Each new row is followed by what is left after taking away its nearest point in the smallest flat space through zero that holds the last named rows.

Z612, 4 rows:
[[-20 -16   0  -9  -3 -33  -6   2  -4  26  24 -27  34  20  20  11  34 -27]
 [ 28   5  20  -1  37  11  19   1  21   6   5  15  -2 -55  -7   6   7  -4]
 [  5 -31  14  23  -8 -13  16  -1  19  -2  50 -14  -4  22 -10  52 -11   2]
 [  5   8  23  23  14   6 -10 -19 -13 -15  12  55 -18   9   7  35   9 -26]]
New rows:
[-19  14 -10  -6  -1  23  26 -11  -8   4   7  18  -7  12   8   5   3  21] -> [-19  11  -9 -10   3  18  29  -8  -4  11  11  10   1   6  10   5   9  18]
[-24  19  12  11  28 -12  15  16 -11  -7  11 -24  19 -26  -2  11  29 -10] -> [-26  22   5  18  13  -2  11  14 -17 -23   2 -18   3  -9  -9   8   9   4]
[ 17 -21 -18  -7  10   5 -16  25  -6   9 -12  18  21   8  21  13  18  -7] -> [ 22 -24 -20  -3   5  11 -10  27   0   3 -12  14  13   7  12  14   3   6]
[-18  10  22  10 -20 -27  13 -25  23  24  -1  -2 -22 -24 -21 -25  -1  10] -> [-24  11  23  13 -23 -30   6 -29  16  22   1   5 -22 -12 -16 -20   3   3]
[ 27  22  16 -25  14   1  20  16 -11 -13  23 -16 -17 -26 -23  15  28 -17] -> [ 13  23   4 -24  -6   0   9  15 -24 -20  14 -19 -20   2 -21   7  20 -11]
[  9  19  -6 -25  13   8 -16  -5  -1 -22  28 -14  26   8 -11  -3 -27  17] -> [  8  22  -2 -24  19   6 -20  -9  -5 -21  29  -4  28   7  -6   0 -18   7]

Z666, 4 rows:
[[  3 -15 -11  -1 -36 -40  -5  -5 -17  21   6  16  26 -39   0 -17   9  -6]
 [-27 -18 -11  -4 -26 -12 -12  42 -30 -11  32  26 -17  -1   7   0  -9 -21]
 [ -1  11   3  15 -31 -27  21  -6 -24  36  35 -26  -8  -1  48 -19   7  -9]
 [ -5  -7  -1  21 -19 -16 -22 -11 -26  20  -6  20  12 -38  20  18 -25   3]]
New rows:
[  5 -22  13   3 -42  19   3  -9 -25 -26  -6  11  -5   3  -5   4  13  -3] -> [ 11 -15  17   6 -36  23   8 -18 -19 -22 -10   1  -5   7  -2   4  15   1]
[  9   0  13  -2 -17 -34   1   6   2  25   9   4   9   7  36   1  -1 -11] -> [  9  -2  13 -10   1 -17  -5  10  16   6  -5  11   8  15  15   9  -3  -7]
[ 17 -15   3  -3   6  20 -27   9  22  -1  -2 -32   2  -9 -42 -15 -15 -15] -> [ 12 -12   5   7  -5  13 -26   9   8  11  10 -36  -4 -12 -21 -14 -21 -18]

Z292, 4 rows:
[[-27   4   7 -34  10  10 -20  35 -22 -25   6  -6 -12  28  -6   4  -8  -9]
 [-10 -23  32   7   1 -26  15  30 -31 -12  -4 -30 -23  -4   4  31 -29  -9]
 [-26  21   8  25 -11 -38  15  13  19  11 -12  17 -24  19  -1  -7 -15  21]
 [-26 -41  33  16   4 -20  25   9   2 -36 -32 -11 -10  -2 -22   3  -4 -15]]
New rows:
[ -4 -20  -9 -36 -17  -4  15  -9 -18  17  -8  -4  14  13  15  17   0   3] -> [-10 -18  -9 -30 -19  -9  19 -12  -8  16 -14   3  13  17  11  10   3   6]
[-19  13  13  -1  31  15  23  25 -44 -24 -18 -19  -3   9 -22 -15   1 -18] -> [  1  29  -2  15  23  12  27   5 -30   4 -11  -9   4  -2 -11 -20   5  -5]
[-36  22 -24  -8  -8  20 -32   5 -12   8 -24 -20 -44   1  -9  16 -21   1] -> [-22   7 -25   6  -9  22 -21 -17  -1  10 -32 -20 -32 -18 -12  12 -11  -2]
[ 11  30  25  -6  -9 -37 -15   5  -9 -26  15  -8  10  -2  26  25 -10 -11] -> [  9  26  19  -4  -8 -29 -14 -10   8 -33   6   3  21  -3  16  10   5 -13]

Z934, 4 rows:
[[ 28  -5 -18  -8  23 -18   5  23 -24   2  -3  19 -53 -29   1  -6 -11 -14]
 [  0  -1   7 -32 -23  23 -20  30  28 -19 -34  21  12  -2 -10 -18 -18  -2]
 [ 23  10 -31 -16  -5   6 -32  27  39 -12 -18 -14  35 -31  26   9   3  -4]
 [  1  36 -15 -12 -32   4 -19  -6  47   8 -15  14  -2 -10  21 -15  11   5]]
New rows:
[ 19 -23  18   7 -16 -22 -24  14  13  17  -8  16   7  10   9   0 -21 -24] -> [ 16 -20  18  16 -14 -27 -19   3   9  23   1  11   6  14  12   4 -15 -22]
[ -1  -7  20 -14  26 -11  20 -21 -20 -15  20 -12 -20   5 -14  29  23  -6] -> [  2   5  14 -29   8  -2   4 -11   9 -20   3  -4 -11  -2  -7  21  22  -5]
[  5  25  -2  23 -28  22  29  -6 -18 -14 -13  27  26   4   7  -5  -9 -15] -> [ 14  22 -10  25 -18  16  29  -1 -24 -14 -10  23  22  -5  11   0  -9 -18]
[ -3  27 -27 -28 -28   8  23  14 -10   7  28 -29  -3  20  -5  23  22 -24] -> [ -3  21 -22 -35 -28  12  23  23 -13   2  21 -22  -7  21 -12  18  14 -26]
[ 18  10 -26 -15  -3  -1  -7  -6  12 -10   0 -20  15  19 -21  -9   0 -13] -> [ 17   9 -23 -12   0  -5   0 -10   2  -6   4 -15   1  22 -25 -12  -1 -14]

Z100:
[[  8   5 -12  11  24  13  19  17  -3 -34 -23 -29 -25  -9  -1   7 -24 -12]
 [ 24  39  -7  26 -39  15  -8 -48  26   2 -12  28 -12   7  28  11  16 -21]
 [ 10  -5  15  15  -4 -15   0 -18  -1 -20   7  -3 -25 -13  19  28  13 -18]
 [ 22 -27  18  33  23  -6 -38 -13  -9  20 -42  10  -1 -29 -16  -4  24   1]]
New rows:
[ 14 -25   9  13 -22   1  -1   3  13 -17 -16  -2 -18  24 -11  -7 -28  16] -> [ 11 -28  14   9 -27  -5  -4   0  12 -12  -7   2 -14  25 -10  -6 -23  18]
[  1   4  24 -16 -18 -29 -16 -20 -17   8 -21  28  15 -29 -16  26  29   5] -> [ -4  21   4 -25 -12 -12   7  -1 -14 -10 -25  11  10 -19 -17  20   3   4]
[ 20  -2   7 -22 -12  10  -7 -24  23  -2   2   0  24  -3  25  26  29 -25] -> [ 14 -10   0 -28   8  16  -2  -1  16  -4  -8 -14  29  -4  10  15  15 -17]
[-25   0  -5  -9  22  -5  -4 -24  25 -29  19 -16  -3  21 -17   7 -25 -28] -> [-20  -5  -1  -2  22  -5 -20 -31  25 -12   8  -5   6  17 -24  -1 -15 -23]

Z434 (4 x 18):
[[ 10   3   5 -19 -14 -20  27 -33   1  -3 -25   5  -5  -2 -19 -10   5   2]
 [ 33   1  23 -19  -5 -22  -4  -7   2  12 -27 -15 -13  10  -4   2  -1  -2]
 [ 18  12 -10 -13 -28   1 -36 -17   2 -31 -20 -14 -17 -14  15  12  -1  13]
 [ 28  -8  39  34 -27 -25  14   4 -22   3  32  10   5   6  13 -24  -2  12]]
New rows:
[  1  -7   1  12  -1  11 -16  15  -4 -27 -22 -24  21 -46   6  13 -19 -13] -> [  3 -12  13  13   3   0   8  11  -6 -14 -21 -17  26 -39  -5   3 -17 -17]
[ -9  -8 -15  11  21  14 -18  10 -24 -14 -17 -15 -18  14   9   4 -21  -5] -> [ -5 -10  -7  13  12   2   3  -3 -29 -13 -16  -6 -15  14   1  -8 -19  -3]
[-10  13 -30  19  14  16 -22  30  -9  15   9 -16  -4 -14  17  11 -27  -6] -> [  3  13 -18  10  -2  -6   7   3 -13  15  -5  -9  -6 -14   2  -3 -23  -3]
[ 47  10  -7 -32  17  35 -20  25  12  -5 -31 -18  -9  -2   4  25  -7 -10] -> [ 33   4  -3  -7   3  28  18  14  -1 -11  -2   8   6  -7  -2   1  -3  -3]
[-18 -12 -10 -25  20  15  20  -6  -3   6  23 -10  -8   9  -9   0 -16   1] -> [ -1 -10  -1 -21   3   8   8  -9  -8  -2  23 -15 -14   7   1  -1 -17   8]

Z664:
[[ -6  12  -7   0   5 -20 -20  -9 -26   8 -12 -37 -15  14 -19  20 -22 -36]
 [ 21   5 -14  -6 -16  -2   0 -11   0  13  -8   6  25   4 -12   1 -16  20]
 [  8   2   8  17   5  33 -16  18  24  13 -18 -11   2  18   0  -9  -5  11]
 [  1   3 -11   2 -17   9  15 -27   9  11 -14   9   1   1   5  -5  25   6]]
New rows:
[ 17  -1 -20  40  -4 -21  10  31  -2  -3  -3  -3  -8  -6   8   2   6  -5] -> [ 19   0 -23  39  -8 -22  12  26  -2   0  -5  -1  -5  -6   7   2   7  -3]
[  1   0  14   4   1 -32  10  -6 -37  12  19   2  -3 -19 -12  40 -15   8] -> [  1  -1  20  19   1   0   8  -1 -12  21   4   2  -8  -9  -3  28   2  17]
[  2   1  -3 -12 -23   0   5   4 -10   6   6  19   3  -1  -3  -7 -12  23] -> [ -9   2   2  -5 -15   4  -1   6 -10   6   1   6 -13   4  -1  -5  -6   7]
[-13  -9   3  -1 -14   5  12  -6 -19   4 -11 -19 -10  -5 -10   9   3   4] -> [ -9 -12   7  -1 -11   9  11   5 -14   1  -6 -13  -4  -7  -8   5  -1  14]

Z98 (4 x 18):
[[-22 -18  10 -36   3   0 -17 -28 -14  -2  -3  -9  12   2  47  23  15   8]
 [ 15   6 -46   6  11 -13  29 -18 -16   9  11   9 -13 -50  43 -23   1  22]
 [ -6 -29  -7 -21  -7 -16  25 -13  -1  -2  -2  -5 -26 -24  33  -3  -8  -7]
 [ -7   7  -5 -11   7 -21  -9  19   0  31  32   7 -19 -16  45 -12  -4  13]]
New rows:
[  3  42  29  11 -24   2  -6   0 -11  -1  -7   5 -18   6  20  -8  11  -1] -> [  4  34  26  10 -27   3   3  -8 -12  -8 -14   3 -20   2  18  -7  10  -5]
[ -5   4   8 -37   4 -14   7  28   2  13   3 -13  -3  -6 -13   9   1  -9] -> [  2  11  -5 -29   9  -7  11  15  -6   6  -3 -11   8 -12 -16   8   7  -1]
[ 13   1 -22   3   9  -1   4   5  23   8   2 -23  17  17  13  -2 -14  20] -> [ 11  -7 -17  -1   5  -1   7   4  25   4  -3 -26  14  20  10   1 -16  14]
[ -2  -5  42  13  -5  26  40  -2 -31 -10   5  25   2  22  -1  10  10  22] -> [ -2  -4  39  12  -4  19  42   5 -29  -2  14  27  -7  16   8   4   6  24]
[ -6   5  22 -32  11  28  -1  17  -3  -6  -2  -3  -1  12 -28   0  21   4] -> [ -1   4   6 -30  13  21  12  13  -7  -2   2   0 -10  -7 -13 -10  19   9]
